Every row belongs to one group in each of 3 separate groupings. Each group adds its own fixed numbers to the row, and there is some noise. The rows also spread widely along 12 directions, which tell nothing about the answers.
Known rows, each followed by its group in each grouping:
[0, 8, -6, 2, -17, -32, -19, 8, 5, 5, -2, -3, 0, 8, -10, 15, -6, 7, 8, 0, -12, 2, -26, -8, -18] : j468 j763 j384
[0, -3, -5, -24, -5, -27, 19, -8, 5, 11, -14, -7, 19, 19, -4, 3, -10, 0, 26, -3, 2, -8, 1, -27, -19] : j789 j763 j124
[5, -4, 14, -6, -18, -30, -9, 14, -7, 14, -23, 10, -4, -26, -15, 10, 14, 25, -14, 7, -6, 25, -10, 0, -26] : j201 j794 j866
[-16, -9, -22, -6, -20, -35, -4, 9, 13, -1, -8, -6, 18, 10, -12, 7, -11, 12, 7, -7, 0, 9, -45, -15, -14] : j789 j794 j373
[17, 7, 0, -19, 1, -2, 13, 4, 4, -3, 12, -4, 6, -14, -14, -13, 17, 22, 20, 8, 6, 2, -9, 13, -24] : j468 j554 j866
[-3, -14, 9, 45, 0, -11, -18, 16, 14, -2, 8, -3, 16, 6, -10, 9, 18, 7, -28, 2, -11, 15, -23, -13, -26] : j201 j554 j20
[31, -24, 16, -14, 17, 4, 14, 19, -11, -24, 5, 8, 6, 2, -23, -27, 6, 33, 12, 20, -1, 12, 30, -25, -29] : j201 j763 j20
[-6, -21, 0, -15, -6, -6, 3, 1, 3, -6, -8, -3, 17, -5, -14, -7, -9, 31, 5, -13, 9, 26, -1, 3, -14] : j468 j763 j124
[2, -5, 0, 2, -13, -31, -8, 15, 19, 11, -6, -6, 9, -2, -9, 8, -3, 15, -15, -19, -7, 18, -56, -9, -29] : j201 j794 j373
[-11, -12, 19, 23, -28, -26, 3, -12, 4, -11, 0, 1, 1, -27, -2, -2, 39, 2, 10, 15, 3, 20, -26, -2, 15] : j789 j763 j384
[16, -19, 38, 44, 17, 2, -28, 2, -9, -7, 21, 5, -9, 6, 7, 5, 12, 19, -12, 32, -22, 6, 28, -3, -10] : j789 j554 j124
[-28, 0, 1, 25, -10, -23, -31, 23, 4, -2, -22, 23, 10, 12, -8, 26, 6, 29, -22, -7, -5, 0, -4, -9, -19] : j468 j794 j373
[3, -17, 8, -9, -8, -19, 5, 1, 0, 2, -5, 2, 15, -21, -14, 1, 14, 16, 9, 6, 8, 22, -6, -5, -16] : j201 j794 j866
[12, -4, -6, -13, 1, 10, 25, 2, 8, -11, 18, -19, 19, 0, -18, -33, 15, 25, 17, 8, -5, 9, -9, 6, -28] : j789 j554 j373
[4, 33, -3, -2, -11, -31, -14, 2, 5, -8, 3, 6, -19, 29, 4, 16, 2, 1, 25, -3, -17, -30, -29, -8, -8] : j789 j763 j20
[13, 0, 18, -16, -6, -14, 9, 1, 9, -4, -13, 8, -13, 12, 5, -8, 1, 28, -6, -22, -12, -3, -16, -4, -22] : j201 j763 j384
[22, -31, 27, -1, 1, -24, -1, -10, -3, -25, 3, 8, -3, -6, -15, -2, -9, 12, 26, 5, -3, 22, -2, -29, -2] : j201 j763 j866
[13, -15, 18, -13, 3, -7, -1, 16, 4, 1, -8, -5, 11, -8, -22, -5, -5, 39, -19, -8, -18, 31, -11, -6, -40] : j789 j794 j373
[-19, 5, -1, -3, -16, -9, -1, 1, -2, -6, -7, 6, 12, -6, -15, -2, 21, 27, 11, 6, -3, 7, 5, 8, -11] : j789 j794 j373
[-8, -20, 7, 25, -5, -6, -17, 19, 7, -27, 14, 5, -2, 2, -8, -9, 14, 35, -13, 10, -3, 19, -25, 3, -7] : j789 j794 j124
[-13, -5, 4, -10, 4, -3, -10, -24, -3, -19, 12, 11, 24, 4, -9, 16, 9, 11, 50, 2, 16, -4, 36, 1, 3] : j201 j794 j866
[11, -3, -4, -12, 5, -22, -23, 35, 4, 2, 1, 9, 8, -7, -13, 18, 3, 26, -1, 15, 17, -3, -16, -10, -31] : j468 j794 j384
[26, -34, 21, -13, 5, -30, 4, 12, 5, 5, -10, -10, 26, -21, -33, 11, -13, 13, -4, 7, -6, 41, -12, -41, -41] : j789 j794 j866
[41, 44, 23, -18, 24, -3, -2, 12, 7, 7, 20, 5, -18, 14, 1, 10, 18, 11, 22, 3, -11, -39, -3, 0, -43] : j468 j763 j866
[6, 20, -1, 13, -6, -19, -23, -2, 6, -4, 13, -3, 3, 19, -18, 16, -4, 3, 16, -4, -28, -2, -16, -6, -27] : j201 j554 j373
[0, -16, 13, 13, -10, -27, 14, 2, 4, 13, -15, 0, 17, -7, -3, 0, 21, -2, -1, 8, 5, 12, -8, -25, -14] : j201 j763 j124
[9, -26, 6, 6, 4, -13, -24, 2, -2, -20, 19, 2, -6, 21, 2, -5, -20, 26, 8, 4, -12, 11, -6, -5, -4] : j201 j794 j20
[-10, -14, 39, 35, -3, -10, 1, -3, -13, -9, -15, 21, 21, -10, -15, 6, 40, 11, 3, 25, -6, 9, 54, -24, -9] : j468 j763 j384
[-2, -6, 24, 17, -10, -9, 3, -14, 13, 1, 10, -10, 5, -8, 5, -3, 23, 9, 1, -10, -8, 15, -22, 11, -4] : j468 j763 j384

New rows. What belongs after each?
[-6, -4, -10, -20, -22, -16, 1, -2, 2, 2, -3, 0, -16, -8, 17, -17, 4, 30, 8, -6, 11, 1, -30, 29, 8] : j468 j763 j384
[3, -11, -6, -24, -9, -7, -3, 1, 6, 2, 8, -9, -3, 3, 4, -15, -9, 37, -2, -13, -4, 14, -22, 23, -17] : j201 j794 j384
[18, -13, 16, -11, 5, -16, 13, 11, -1, 4, -12, 8, 11, -9, -8, -5, 13, 16, 8, 7, 11, 3, 7, -23, -24] : j201 j763 j373
[17, -7, -2, -13, 3, -19, 3, 10, 13, -4, 9, -4, 0, 12, 0, -5, -6, 12, 12, -5, 9, -4, -32, -14, -19] : j201 j763 j124
[4, 4, 14, -21, 10, -3, -2, 4, 7, -3, -1, 9, 5, 9, 3, 4, 2, 34, 10, -14, 9, -9, 5, 9, -23] : j468 j794 j124
[11, 7, 15, -13, 5, -4, -4, 12, 4, -12, 5, 5, 13, -12, -27, 6, 16, 28, 14, 4, -1, 10, -1, -5, -31] : j789 j794 j373
[-4, -16, -10, -22, -12, -21, 27, 20, 2, 15, -41, -2, 21, 13, -14, -18, -10, 30, -21, -16, -9, 13, -3, -20, -37] : j468 j763 j20
[3, 5, 17, 8, 3, -2, -18, 4, 1, -38, 17, 18, -6, 16, -14, 0, 13, 31, 16, -5, -10, 0, -1, 0, -11] : j201 j794 j20
[-16, -9, -5, -32, -29, -13, 28, -20, 2, -15, -24, 3, 1, -13, -1, -24, 9, 35, 14, -23, 7, 15, -14, 21, 8] : j789 j554 j20
[20, -7, -15, -11, 8, -22, -22, 33, -5, 31, 3, -9, 10, -8, 1, 14, -5, 8, -1, 26, 20, -4, -7, -9, -26] : j468 j763 j20
[34, -8, 37, 12, 29, -5, -11, 0, 10, 9, 37, -5, -8, 8, 27, 4, 15, 4, 8, 15, 3, -17, -9, -3, -17] : j201 j794 j124
[-13, 27, 11, 8, 18, 25, -11, 3, 15, -12, 16, 8, 13, 26, 5, 11, 27, 27, 3, -29, 1, -25, 15, 24, -23] : j468 j763 j20
[23, -15, 26, -1, 6, -25, -15, 0, -1, -1, 1, 7, -2, -5, -5, 17, -8, 6, 16, 5, 4, 10, 2, -23, -13] : j201 j763 j124
[25, 2, 11, -11, 9, -16, -15, 2, 0, 10, 12, -9, 2, -1, -6, 14, -6, 6, 22, 13, -4, 0, 1, -12, -21] : j789 j763 j373
[4, -2, 33, -15, -6, -9, 19, -24, 11, -10, -4, 4, 1, -4, 5, -7, 14, 24, 18, -22, -7, 6, -10, 5, -5] : j789 j794 j373
[11, -1, 1, -14, -8, -28, -5, 4, -5, 25, -9, -13, 11, -11, -14, 14, -5, 2, 9, 14, -3, 16, -2, -13, -26] : j789 j763 j124
[-9, -4, -6, -24, -16, -12, 6, -6, -3, -10, -14, 0, 10, -7, -17, -5, 2, 24, 19, -9, 3, 16, 3, 2, -7] : j789 j763 j20
[7, -17, 15, -26, 14, -10, -5, 1, 2, -8, -12, 14, 20, 1, -8, 17, -11, 25, 21, -9, 19, -3, 28, -20, -18] : j468 j763 j384
[-4, -38, -2, 13, -7, -26, 0, 6, -2, 3, -9, -4, 28, 1, -14, 0, -6, 3, 3, 14, 6, 24, 6, -34, -12] : j201 j763 j124
[17, -28, -3, 26, 7, -18, -27, 34, 2, 5, 13, 0, -8, -7, 8, 0, 0, 21, -25, 33, 9, 4, -32, -4, -12] : j468 j554 j866
[3, -3, 5, -1, 2, -11, -9, 5, 1, -9, -5, 12, 6, 6, -6, 3, 1, 25, 11, 2, 2, -6, 6, -5, -16] : j468 j554 j373
[10, 30, -26, -8, 5, -21, -36, 15, 19, 14, 26, -19, 13, 21, -11, 37, -11, -6, 20, 4, -3, -23, -34, -3, -38] : j789 j554 j384
[-20, -23, 18, 20, -13, -6, -15, 0, -14, -1, -30, 13, -1, 2, -8, 1, -2, 39, -30, 0, -28, 29, 32, 3, -11] : j789 j763 j866
[8, -13, 6, 0, -11, -28, -1, -5, 5, 23, 3, -20, 8, -16, 3, 6, 5, -5, 7, 12, 4, 18, -26, -6, -7] : j789 j763 j124
[-20, -6, -2, 3, -24, -40, -8, -14, 1, 5, -16, 4, 13, -7, 4, 21, 5, -7, 22, -7, 15, 4, -17, -10, 15] : j468 j763 j20
[15, 4, 14, -20, 9, -14, 13, 13, 16, 4, -6, 7, 10, -11, 0, 7, 19, 16, 9, -11, 29, -11, -19, -9, -23] : j468 j763 j124
[0, -18, -4, -18, -5, -3, -15, 11, -1, 0, -12, 0, 0, 1, -10, -3, -22, 45, -14, -20, -3, 29, -1, 14, -23] : j201 j763 j124
[-13, -19, 37, 28, 26, 17, 8, 1, 4, -18, -1, 25, 24, 13, 9, -1, 39, 31, -6, 5, 10, -16, 50, -8, -12] : j468 j794 j866
[-20, -8, -8, -17, -17, -25, 31, 0, 0, -8, -27, 10, 29, -10, -20, -6, 26, 14, 23, 12, 17, 3, 8, -21, -10] : j789 j794 j866
[0, -20, -3, -16, 6, -10, -1, 13, 5, 1, -20, 7, 28, -5, -16, 7, -11, 32, 1, -10, 16, 10, 8, -12, -27] : j468 j554 j373
[-1, 6, 8, -7, -10, -14, 6, -4, 8, 25, -1, -14, 15, -22, -2, 4, 20, 6, 6, -6, 10, 13, -16, 15, -17] : j468 j763 j124
[18, -27, 9, -18, -7, -25, -2, -3, -7, -14, 3, -1, 0, -21, -13, -6, -8, 16, 32, 18, 11, 24, -10, -16, 5] : j789 j763 j373
[-7, 4, 4, 2, -1, -8, 18, -9, 14, -9, 2, 0, 10, 20, 5, -8, 14, 10, 17, -14, -2, -16, -11, -3, -9] : j468 j763 j866
[10, 2, 10, -13, 2, -22, -1, 8, 4, 5, -6, 4, 6, 3, -4, 9, 5, 17, 10, 5, -1, -7, -8, -14, -24] : j789 j794 j373
[-2, 5, 14, 8, -6, -5, -4, 8, -8, 14, -8, 10, 7, -24, -3, 3, 41, 16, 3, 17, 10, 3, 20, 8, -14] : j201 j763 j373
[15, 1, 20, 6, 2, -6, -4, 9, -4, -7, 13, 3, 0, -5, -13, -7, 25, 20, 5, 14, -10, 10, 4, -1, -23] : j201 j794 j20
[-4, 3, -3, -3, -22, -31, 7, 5, 5, 21, -16, -9, 6, -6, -5, 0, 6, 7, -5, -3, -4, 13, -29, -1, -18] : j468 j763 j124
[5, -13, 9, 16, -6, -37, -6, 18, 7, 10, -19, 3, -5, 22, 6, 9, -10, 9, -23, 3, -15, -2, -25, -33, -22] : j789 j763 j124
[32, -14, 26, 0, 19, -10, 23, -12, 4, 6, 21, -12, -4, 25, 24, -20, 6, -2, 22, 23, -7, -24, 6, -22, -8] : j789 j763 j124
[28, -4, 5, -23, -20, -38, -4, 13, 5, 11, -6, -6, -23, -21, -3, -4, -4, 17, -3, -1, -2, 18, -58, -1, -19] : j201 j763 j384
[7, -32, 30, 18, 9, -6, 11, -11, 18, 5, 8, -3, 12, -23, 19, -2, 25, 9, -6, -4, 22, 9, -20, 4, 2] : j468 j554 j866
[12, 17, 27, -9, 2, -7, -7, -10, 7, 4, 13, -7, -1, 3, -7, 11, 7, 17, 11, -11, -21, 8, -6, 9, -29] : j789 j794 j124
[7, -5, 14, -1, 2, -9, -14, 0, 5, 2, 8, -4, 9, -10, -2, 16, 12, 10, 11, 5, 9, 4, -2, -2, -11] : j789 j763 j384
[42, 0, 2, -18, 17, -11, -19, 15, -1, 15, 26, -19, -10, 9, 0, -1, -21, 13, 13, 20, -14, -2, -13, -5, -31] : j789 j763 j373
[0, -7, 15, 30, 1, -7, 26, 3, 16, 3, 7, -3, 19, -11, 4, -15, 50, 2, -5, 15, 10, -7, -21, -5, -15] : j468 j554 j866
[12, -7, 20, 18, -8, -16, -12, 13, 0, -17, 13, 10, -23, 3, 0, -14, 14, 30, -8, 13, -15, 12, -26, 3, -11] : j201 j794 j124
